The rows are grouped in 4 ways, from coarse to fine. Each group lies inside one group of the grouping before and may be the whole of it. The rows also spread widely along 11 directions, which tell nothing about the answers.
In the rows, zero is written as 128.
Known rows, each followed by its group in each grouping:
[129 170 160 106 138 122 143 118 115 106 100 121 164 101 157 153 135  99
 111 135 191 132 108 100 154 138 148 111 130 152 124 154 147 146 126 104
 139 131 165 126 133 142]  j186 ziza Rasu bugel
[112 103 147 169 144 162 129 128 151  90 153 135  97 124 168 122 140 105
  95 147  97 115 154 111 109 153  72 135 144 151 162 138 101 150 125 114
 140 110 119 112 133 113]  j473 vev Sazu sotor
[115 137  93 149 110 149 153 126 137 117 148  98  74 140 128  80 125 133
 132 131  89 111 107 146 126 144 133  71  86 158 119 132 162 154  90 136
 117 137 129 148 152 167]  j473 vev Sazu Zomef
[110 135 134 149 129 129 137 123 144 121 108 126 127 136 140 121 130 104
 116 134 117 131 114 107 124 136 111 110 123 137 143 133 152 156 138 125
 125 134 133 138 138 141]  j186 ziza mufe led
[117 117  89 171 103 120 111 107 138 135 124 138  83 111 150 129 127 127
 131 127 131 152 129 153  90 121 140 105 117 156 178 115 125 140 124 118
 111 108 112 166 144 114]  j186 vez Tuza nedav
[109 139  91 103 141 115 101 101 128 151 187 128 138 153 104 150 142 127
 159 109  58 126 131 163 101 122 134 135 104 109 133 149 118  98 128 159
 138 135 102 148 131 139]  j186 vez goret roz
[140 113 131 126 153  95 174 126 123 142 110 125 108 149 174  86 107 117
 163 104 149 109  96 110 140 115 145  85 140 132 155 112 145 165  97 125
 132 160 152 148 142 120]  j186 ren mero sedag
[133 142  91 125 115  96 125  97 145 169 123 119 108 142 131 132 126 182
 120 123  97 139 133 156 139 140 160 108  93 128  99 151 156 110 129 129
 109 137 107 121 110 152]  j473 Fem zuro gis
[157 125  95 148 144 162 160 187 151 113 166 131 109 167 158 111 173 128
 175 124 127  80 148 145 138 173  98 143 124 100 159 127  84 119  68 156
 114 124  79 137 159  84]  j473 zof Bobet Maruk
[113 132 118  72 154  92 108 101 108 157 144 147 173 126 130 155 110 124
 174 104 150 119 134 154  86 106 135 164 153  92 144 109  74  94 114 138
 155 109 135 110 123 112]  j186 vez zor febek
[127 168 162 124 125 103 132 115 102 149 129 127 169 100 136 141 159 138
 121 118 192 144 158 105 143 134 190 146 172 152 139 133 117 115 117  94
 134  78 114  65  99 117]  j473 vev fifet Nube
[ 85 131 141 159 112 113  92 101 121 117 110 148 150  84 136 135 132  85
 119 137 133 176 134 104  98 115 126 140 149 149 176 135 133 145 160 108
 120  98 135 145 138 119]  j186 ziza mufe Nep
[119 157 125 177 107 159 144 121 164 129 126  96  90 145 121 120 149 157
  57 150  90 127 141 121 145 170 119  96  97 174  97 151 168 139 133 112
 117 107 104  86 106 172]  j473 vev zug dup
[115 148 111 104 127 118 147 137 120 134 116 125 146 140 121 102 108 132
 158 120 135 109 120 153 112 130 114 138 126 104 126 116 106 107  97 144
 127 115 140 114 127 140]  j186 vez zor mam
[118 132 156 108 163 103 103  77 135 145 140 141 146 117 164 191 143 127
 103 121 143 139 138 110 125 127 148 133 145 148 135 145 122 136 159 103
 155 124 124 109 113 121]  j473 Fem zuro Zim
[ 90  98 156 118 163 106 142 102 111 120 149 125 117 128 137  65  88 111
 146 116  78 103 124 112 101 106 104 121 156 133 131 121 123 153 110 129
 163 133 156  97 126 155]  j473 Fem Vusab Rele
[107 112 109 177 111 104 139 125 147 156 120 123  97 149 125  63 120 163
 132 129  54 139 137 131 123 132 128 122 121 130 138 135 157 133 123 132
  95 119  97 115 117 143]  j473 Fem puvim Tises
[167 126 166 132 167 123 165 123 110 103 167 114 107 115 188 117 149 122
 126 113 143 115 151 102 169 141 156 101 152 165 146 168 123 140  92 109
 142 139 137 102 105 105]  j186 ren mero Fuzim
[129 132 116 117 140 107 150 128 111 122 147 121 127 123 146  78 130 125
 164 119 115 116 123 126 146 128 147 115 129 136 127 145 141 142  86 138
 117 142 136 134 136 135]  j473 zof Bolam Luti
[144 144  85 110 116 118 130 127 143 133  92 136 131 120 161 144 127 147
 134 138 168 125 124 155 141 154 123 129 103 117 112 138 128 119 110 127
 105 135 134 141 133 126]  j473 zof manuv komi
[127 134 126 154 135 132 181 134 147 136 116  96  78 159 140  76 121 146
 111 129 116  98 107 115 142 150 121  78 113 158 109 111 162 172  98 118
 128 131 127  99 122 172]  j473 zof manuv non
[126 100  89 126 153 141 137 131 144 110 171 136  92 159 157 115 123  99
 170 121  78  98 109 151 105 130  93 105 101 116 164 133 114 144 102 158
 136 169 126 191 169 115]  j186 vez goret sokem
[135 140 135 109 146  75 129  95 133 169 102 140 155 131 165 167 148 139
 129 111 173 140 122 105 142 121 180 123 144 134 141 126 144 139 143 105
 128 129 115 124 114 109]  j473 riv Ris mav
[117 110 111 135 128 102 146 103 130 136 127 124  96 129 145  87 104 140
 137 123 103 119 123 132 110 123 127 101 126 139 135 119 138 145 111 123
 124 129 131 127 126 143]  j473 riv Ris zaveb
[125 144 110 119 130 126 140 125 136 132 145 121 128 143 126 122 138 140
 135 126 107 110 134 141 126 148 124 128 115 122 118 139 124 113 112 139
 126 120 110 116 125 140]  j473 riv Ris zaveb
[ 98 146  90 110 109 134 126 117 129 135 112 125 116 125 120 128 109 122
 148 126 171 111  97 160  83 128 127 108 110 127 127  78 114 136  99 123
 140 106 141 137 162 155]  j473 vev Sazu sotor
[146 113 102 125 145  82 126  89 149 161 121 133 110 147 171 134 115 157
 124 117  82 136 131 145 136 124 139 112 110 121 134 160 149 123 137 137
 112 166 126 145 106 116]  j186 vez Tuza nedav
[119 139 127 133 131 115 130 124 126 136 142 128 132 130 135 118 146 132
 142 124 110 133 132 124 138 136 147 124 127 137 137 147 137 128 121 130
 121 123 111 131 134 129]  j473 Fem zuro Zim
[103 124 108 149 113 128 105 110 118 136 166 132 110 108 119 119 138 133
 143 121 117 136 157 153  82 126 140 140 145 138 159 108  92 115 105 119
 131  76  99 108 132 120]  j473 vev Sazu sotor
[124 135 111 121 128 109 104  96 134 152 140 135 125 120 139 161 137 158
 121 124 121 140 152 151 117 138 146 137 124 130 127 140 115 104 135 120
 127 109 105 110 113 125]  j473 Fem zuro Zim
[ 87 126 145 172 103 137 148 177 111 107 109 141 138 114 118  45 122 106
 165 139 131 127 145 115 104 136  88 162 176 119 175 101  92 129  95 126
 115  69 115 104 148 117]  j473 Fem zuro Zim
[123 102  81 147 128 128 145 138 125 137 177 121  79 147 121  64 119 145
 181 115  81  97 144 166  92 133 111 123 126 115 146 101  95 124  67 152
 125 110 100 118 140 128]  j473 zof manuv komi
[116 184 148 146 114 149 142 138 119 104 127 113 147 111 123 130 163 112
  99 140 156 142 129 111 153 151 147 117 126 172 127 158 146 134 125 109
 124  97 126 116 123 153]  j186 vez goret sokem
[123  97 143 160 137 107 146 164 120 119 102 163 147 114 174  73 132 102
 172 130 155 130 150  98 125 127  99 169 190 111 192 113  94 148 101 120
 109 105 121 125 140  70]  j473 zof manuv komi
[135 178 107 122 112 127 120 128 144 135 101 128 153 129 140 175 157 134
 112 136 158 143 122 144 148 153 145 131 102 133 123 159 142 106 137 129
 108 123 118 147 127 128]  j186 vez Tuza nedav
[141 132 133 160 130 121 147 121 159 147  99 127 106 147 161 139 135 151
  89 130 133 131 140 116 143 153 119 118 130 138 133 136 137 130 139 109
 119 121 114 103 102 123]  j186 ren mero sedag
[ 89 190 141 129  94  88 122 123  94 154  83 127 190  99 100 111 139 110
 143 120 179 173 106 111 132 105 191 133 150 148 141 127 161 129 134 114
 110  85 138 129 128 150]  j186 vez Tuza nedav
[156 134  82 120 115 120 161 157 111 126 128 127 100 122 161  92 131 142
 198 116 182 107 118 163 136 140 168  97 113 124 154 112 114 127  54 137
 105 132 121 165 169 103]  j473 Fem zuro Zim
[131 120 146 130 152  98 139 115 155 137  65 151 145 135 198 154 122 116
 109 131 166 138 113  98 144 127 115 128 138 131 158 136 140 158 154 108
 118 151 148 146 122  99]  j186 vez zor mam
[159 115  76 167 110 150 151 175 151 113 141 133  85 142 163  99 153 159
 164 138 117 107 160 167 135 172 113 137 107 111 160 143  99 101  73 145
  85 120  79 144 148  84]  j473 Fem puvim Tises
[118 138 110 134 112 111 123 130 142 150 102 144 149 132 143 131 136 135
 136 132 139 137 137 132 124 140 127 151 134 110 145 130 122 114 132 126
 110 118 112 127 131 111]  j473 vev fifet Nube

New rows. What belongs after each?
[ 95 138 101 161 104 110 131 110 142 173 129 118 103 151 105  99 128 143
 130 119 101 137 118 132 101 123 154 103 118 144 140  99 153 145 125 124
 122 108  99 121 133 155]  j473 vev fifet Nube
[ 97 134 102  99 136 107 117 104 155 134 110 138 152 150 138 144 120 104
 135 133  83 126  89 124 124 128 103 120  94 114 117 150 163 142 157 147
 124 170 140 183 154 153]  j473 riv Ris zaveb
[ 92 155  94  95 102 100 145 136 125 138  57 127 153 128 122  77  82 127
 167 135 147 122  75 146 123 122 126 113 102 108 101 115 164 135 108 137
 106 144 169 155 157 175]  j473 Fem puvim Tises
[139 140 115 134 131 118 131 109 132 135 133 124 109 125 156 145 138 137
 122 121 146 131 130 143 124 133 152 107 120 149 145 136 128 129 115 120
 127 121 122 132 123 121]  j186 vez Tuza nedav
[140 137 112 108 146 125 137 138 117 118 171 124 134 134 144 114 157 122
 176 114 114 109 128 139 150 139 153 123 114 125 133 162 129 117  90 152
 125 151 115 156 154 116]  j473 Fem Vusab Rele
[123 149 112 130 118 124 143 138 136 143 113 124 137 142 132 111 139 140
 139 128 134 119 126 136 134 145 134 130 124 118 125 125 132 122 106 131
 114 118 117 121 135 131]  j473 vev Sazu sotor
[114 142 142  90 145 110 132  95 104 120 141 115 134 103 139 116 103 141
 126 126 134 114 134 140 119 129 142 124 137 143 100 142 118 117 103 112
 150 113 156  74 105 163]  j473 Fem puvim Tises
[ 89 103 151 163 153  90 123 100 118 179 185 131 108 154 110  94 140 127
 159  92  83 132 139 106  84  95 165 123 175 143 180  87 116 155 122 119
 159  89  80  96 125 124]  j473 Fem zuro gis
[136 112 140 154 154 144 176 123 158 120 120 112  69 163 169 110 107 132
  95 129 118  91 116 116 126 153  86  85 122 148 130 114 130 160 114 114
 148 139 140 102 118 145]  j186 ren mero sedag
[ 90  79 143 175 150  74 141 110 163 193 102 145 109 185 138  75 102 144
 133 111  56 132 125  95 101 104 105 131 164 109 164  92 144 166 155 124
 130 129  97 107 114 124]  j473 Fem zuro gis
[ 74 148 119 124 113 118 105 104 111 131 149 123 139 111  98 106 122 112
 145 127  88 147 113 136 104 117 141 119 118 146 127 137 146 133 132 133
 131 111 131 144 148 171]  j473 Fem zuro Zim
[131 103 132 105 163 104 136 104 133 124 132 136 120 128 180 118 104 136
 139 125 110 108 133 132 126 129 115 127 134 123 129 147 120 132 113 123
 137 153 146 115 119 123]  j473 Fem puvim Tises
[126 157 125 118 123 112 140 139 125 141 111 129 153 131 136 121 144 138
 147 126 146 130 127 128 151 143 151 132 128 122 125 141 137 118 115 130
 114 122 119 127 134 128]  j473 Fem zuro Zim
[143 130 102 119 133 138 130 114 138 111 150 121 101 125 154 142 124 138
 122 131 106 116 142 159 128 152 108 117 103 129 118 161 113 103 111 134
 129 142 134 130 120 132]  j186 ren mero Fuzim
[107 180 128 124 123 148 166 174 141 121  96 116 165 170 110 104 142 101
 141 135 135 106  91 118 148 152 102 127 111 113 117 131 149 134 116 147
 123 132 133 144 152 158]  j186 vez goret sokem
[126 176 140 133 125 133 139 122 109 130 157 107 137 118 117 134 162 137
 120 117 155 134 141 129 138 139 175 119 131 166 131 140 125 117 105 115
 132  84 111  90 108 141]  j186 vez zor mam
[108 103 151 105 158  71 131  78 109 144 133 128 131 113 153  80  81 149
 134 118  78 128 141 122 120 106 137 129 156 131 115 148 136 131 121 117
 139 136 157  78  89 150]  j473 Fem puvim Tises
[109 127 123 126 127  88 117 124 131 166  98 151 168 134 145 126 138 119
 161 117 141 145 127 115 122 113 145 153 157 102 161 120 129 132 134 128
 111 122 116 141 139  98]  j473 vev Sazu Zomef
[129 151 105 121 114 145 123 128 157 127  92 135 125 127 149 175 130 153
 101 148 169 119 138 156 121 169 100 140 108 118 111 125 103 103 130 116
 124 105 118 110 127 131]  j473 Fem zuro Zim
[ 95 130 127 121 142 122 113  92 135 130 143 130 129 135 124 139 111 122
 111 127  85 126 131 138  93 125  98 132 127 130 128 134 116 124 143 126
 150 119 133 110 111 154]  j186 vez goret roz
[115 153 100  82 138 114 112 112 130 128 147 126 158 133 133 144 138 122
 154 127  95 124 106 149 142 136 144 125  89 120 103 176 154 112 124 151
 121 164 134 164 148 150]  j473 Fem puvim Tises
[130 180 109 123 123 146 140 138 142 123 146 106 142 152 116 137 162 138
 117 131  96 122 125 143 158 161 134 121  84 137 102 175 150 105 120 149
 112 133 112 131 122 155]  j186 vez zor mam
[145 118 131 155 144  97 123 115 146 156 136 144 135 143 164 141 159 147
 122 119  97 152 163 118 147 133 144 147 145 124 163 165 129 117 145 125
 107 132  91 129 100  85]  j186 vez goret sokem
[117  99  87 143 135 120 113 118 154 132 159 140 109 155 139 110 118 132
 145 128  23 123 146 163 101 135  77 147 108  98 150 160 113 103 129 166
 114 148 108 155 129 116]  j186 vez Tuza nedav
[109 131 154 170 134 136 130 145 128 102 158 138 143 120 146 115 181  90
 132 132 108 140 146  86 138 140 129 142 155 156 181 153 127 147 130 120
 121 103  91 137 141 100]  j473 riv Ris mav
[147 133 132 128 129 129 168 148 125 128 112 121 122 131 150  87 116 157
 130 132 152  97 159 136 138 155 114 139 147 117 120 123 102 109  80 121
 123 105 127  64 106 117]  j473 vev zug dup
[114 159 109  98 116  99 112  93 126 154 105 127 141 114 130 156 119 150
 123 126 154 142 116 148 125 131 160 117 109 134 100 136 141 117 134 114
 129 120 136 123 123 157]  j473 Fem zuro gis
[110 176  85 125  84 140 119 145 130 121  96 132 155 115 108 135 134 128
 134 146 150 143 124 165 121 151 117 147 102 114 121 142 121  92 122 137
 100 102 125 148 140 143]  j186 vez goret sokem
[114 131 105 129 133 100 119 105 141 163 136 128 127 143 131 133 142 134
 142 120 102 137 117 127 125 125 148 119 117 134 132 130 151 143 133 132
 120 134 108 143 133 139]  j473 zof manuv non
[107 159 152 104 146 130 142 100 146 144  92 113 138 144 142 165 122 125
  88 130 181 105 100 111 120 139 128 105 130 146 101 100 139 155 136  99
 161 116 150  86 121 168]  j473 vev Sazu Zomef
[141 134 130  95 153  97 112  64 153 145 113 125 127 122 176 185 124 165
  75 132 118 134 135 131 155 143 144 114 102 145  83 181 158 122 159 110
 136 162 144 111  93 147]  j473 Fem Vusab Rele
[119 104  69 166  93 105 112 121 145 146  94 155  98 115 158 114 114 135
 155 130 136 159 126 157  91 117 128 121 114 126 186 108 120 133 122 127
  87 118 114 187 153  94]  j186 vez zor febek
[101 155 142 100 130  71 131 100  81 142 121 123 168 100 125  83 110 105
 165 107 131 152 101 116 133  90 184 111 147 146 136 145 163 140 116 127
 128 131 166 140 127 151]  j186 vez Tuza nedav
[132 125 155 108 191 158 138 125 152 104 185 124 121 162 169 176 160 102
 123 123 124  78 126 114 128 156 106 124 126 141 137 142 103 143 114 128
 175 143 116 113 142 121]  j473 Fem puvim Tises
[135 146  96 155 112 153 142 167 129 122 169 123 118 145 116 106 164 140
 163 123 110 117 159 161 120 154 124 149 121 116 159 134  87  90  82 153
 107  90  78 122 134 103]  j186 vez zor mam
[ 90 147 136 113 121  68 109  69 106 179 112 127 153 110 106 125 103 140
 125 107 124 163 123 125 106  96 170 126 152 138 119 121 146 119 152 109
 137 102 143  96  96 164]  j186 ren mero sedag
[107 134 105 135 121 154 115 112 150 105 148 120 112 127 132 128 127 121
 101 150  67 123 131 142 123 154  91 117  91 145 109 167 143 126 132 137
 124 138 130 136 136 156]  j473 vev zug dup
[101 162 111 144 119 147  98  96 132 133 183 111 119 129  90 167 162 118
 115 123 101 140 137 145  94 139 148 114 103 153 135 132 127 118 136 131
 144  92  95 121 131 155]  j186 ziza mufe Nep
[108 149 124 162 109 113 105 108 145 146 114 134 141 122 129 143 148 134
  97 135  99 167 144 126 127 134 134 142 126 144 144 159 147 117 161 121
 107 105 106 127 108 130]  j186 vez Tuza nedav
[ 95 153 137 147 114  99 104 139 107 135 116 156 192 103 134 130 173  77
 170 118 157 180 117  96 134 103 174 152 156 143 199 144 142 142 142 126
  99 106 113 186 158  89]  j186 vez zor mam
[121 134 123 123 156 107 130 102 137 152 159 117 124 149 142 133 149 131
 137 109 106 120 117 118 134 126 156 105 123 144 127 134 150 155 122 128
 136 138 114 128 129 142]  j473 zof Bobet Maruk
[158 137 124  93 170 134 148 140 130 124 174 124 137 160 154 152 150 120
 164 108 128  88 135 141 144 148 124 132 126 103 132 150  96 103  92 151
 148 151 119 128 133 105]  j186 ren mero Fuzim
[109 154  95  97 128 152  91 121 152 115 152 135 165 136 123 179 152 110
 122 146  82 122 130 153 127 159  92 154  87 110 105 179 127  95 144 156
 125 146 120 154 148 137]  j473 vev zug dup
[112 150 152 101 147  81 102  84 127 167 102 141 177 117 145 181 146 131
 117 114 171 152 125 104 136 115 176 142 150 137 127 136 144 130 161 105
 143 120 126 114 114 126]  j473 Fem Vusab Rele
[117 162  85 122  98 157 126 188 112  96 142 140 159 114 119 112 163 100
 204 136 161 117 125 162 122 153 131 158 116 106 159 135  96  96  72 154
 101 101 104 174 189 105]  j473 Fem puvim Tises
[128 106 129 161 127 109 160 139 134 143  96 134 109 140 145  74 101 139
 147 123 134 115 150 127 100 131  99 138 161 101 164  89  98 128 101 125
 121 100 121  85 114 106]  j186 ziza mufe Nep
[138 133 157 143 150 122 147 124 145 118 120 129 122 132 181 136 152 121
 102 135 133 130 124  90 169 150 137 106 127 161 136 166 158 161 136 107
 126 147 127 133 127 121]  j473 Fem zuro gis
[ 85 124 147 136 125  72 134 103  95 166 120 132 134 115 115  70 104 126
 163 104 134 146 118 110 101  89 173 116 170 144 153  93 138 154 115 108
 139  95 131 105 126 146]  j473 Fem zuro gis
[122 144 133 120 139 106 138 121 127 133 115 129 153 133 145 127 132 104
 145 122 134 130 103 109 137 124 142 114 125 126 142 144 151 147 127 130
 127 148 141 155 146 131]  j186 ziza Rasu bugel
[123 113 165 138 164 106 152 107 103 124 171 118 109 125 150  82 118 118
 136 108  98 115 144 111 118 112 139 113 167 157 157 134 118 147 101 119
 154 116 137  88 104 127]  j186 vez Tuza nedav
[163 128 159 143 155 102 150 145 124 138 145 140 159 135 164 109 160 157
 131 121 101 133 196 112 171 150 132 181 176 105 150 183 101  86 116 129
 108 115  93  74  74  74]  j186 vez goret sokem
[125 143 135 136 142 123 153 132 127 127 139 120 127 142 143 110 141 117
 140 117 128 121 118 118 136 129 142 110 128 146 149 133 135 144 110 130
 128 127 126 132 131 128]  j186 vez zor mam
[145 130 142 174 118 143 166 131 130  87 123 107  87 105 160  72 121 141
  90 149  99 129 160 117 153 164 106 102 120 160 127 171 145 135 107 114
 106 122 141  92 100 138]  j186 ziza mufe Nep
[140 128 149 129 162 119 163 139 114 123 165 118 125 137 154  88 148 123
 152 115 126 103 138 106 151 137 141 120 153 143 138 139 124 147  85 129
 137 127 122 100 121 121]  j473 zof manuv komi
[124 131 130 135 142 137 114 119 141 127 165 133 137 131 143 152 162 130
 116 130  99 126 161 129 127 149 119 153 136 128 140 155 107 111 127 128
 132 113  99 109 120 109]  j473 vev Sazu sotor
[139 133 123 117 145 150 154 132 141 108 127 122 106 136 171 136 130 122
 122 132 163  91 118 133 130 155 113 104 117 138 128 121 115 146  94 118
 142 136 141 126 146 128]  j473 vev Sazu sotor
[123 131 120  96 149  95 123  79 125 160 151 116 126 134 135 130 113 161
 122 113  94 119 140 146 119 124 149 121 126 125 100 139 128 113 119 127
 144 131 133  87  99 150]  j473 vev Sazu sotor
[106 156  77  68 118 118  87  84 119 133 144 131 138 104 122 178 115 132
 148 127 135 131 110 183 100 131 145 118  85 124 100 141 120 100 124 136
 138 133 144 159 150 160]  j473 Fem zuro Zim
[141 112 117 125 147  89 137 122 152 143  97 144 141 138 184 115 127 141
 137 129 111 130 133 117 157 137 115 138 133 109 132 159 145 139 131 132
  99 161 130 139 121 105]  j473 zof Bobet Maruk
[148 137 135 142 137 138 153 121 146 114 124 121 104 126 170 147 147 143
  92 138 158 113 145 117 144 163 126 113 126 156 130 140 123 135 117 105
 128 114 114 101 113 122]  j473 riv Ris zaveb
[149 170  87  94 104 136 130 127 128 100 106 121 144 100 144 148 120 142
 124 150 144 127 131 170 149 166 117 128  79 111  92 183 128  84 108 138
 104 143 154 142 132 145]  j186 ziza Rasu bugel
[127 164 172  96 166 132 118  76 134 102 156 107 146 107 162 184 149 134
  56 142 111 129 139 106 170 158 146 114 112 182  77 208 159 129 153 100
 152 142 149  82  87 171]  j473 Fem puvim Tises
[139 122 147 118 175  88 142  88 125 161 156 120 118 141 166 137 145 134
 130 101 138 121 123 101 143 117 178  96 146 160 134 128 147 167 118 111
 151 140 123 109 111 128]  j473 zof manuv komi
[118 110  97 147 135 135 142 132 148 133 157 121  83 159 135  99 124 140
 152 123  88  99 126 153 101 141 114 111 109 127 143 113 120 134  95 141
 129 126 102 130 146 136]  j473 Fem puvim Tises
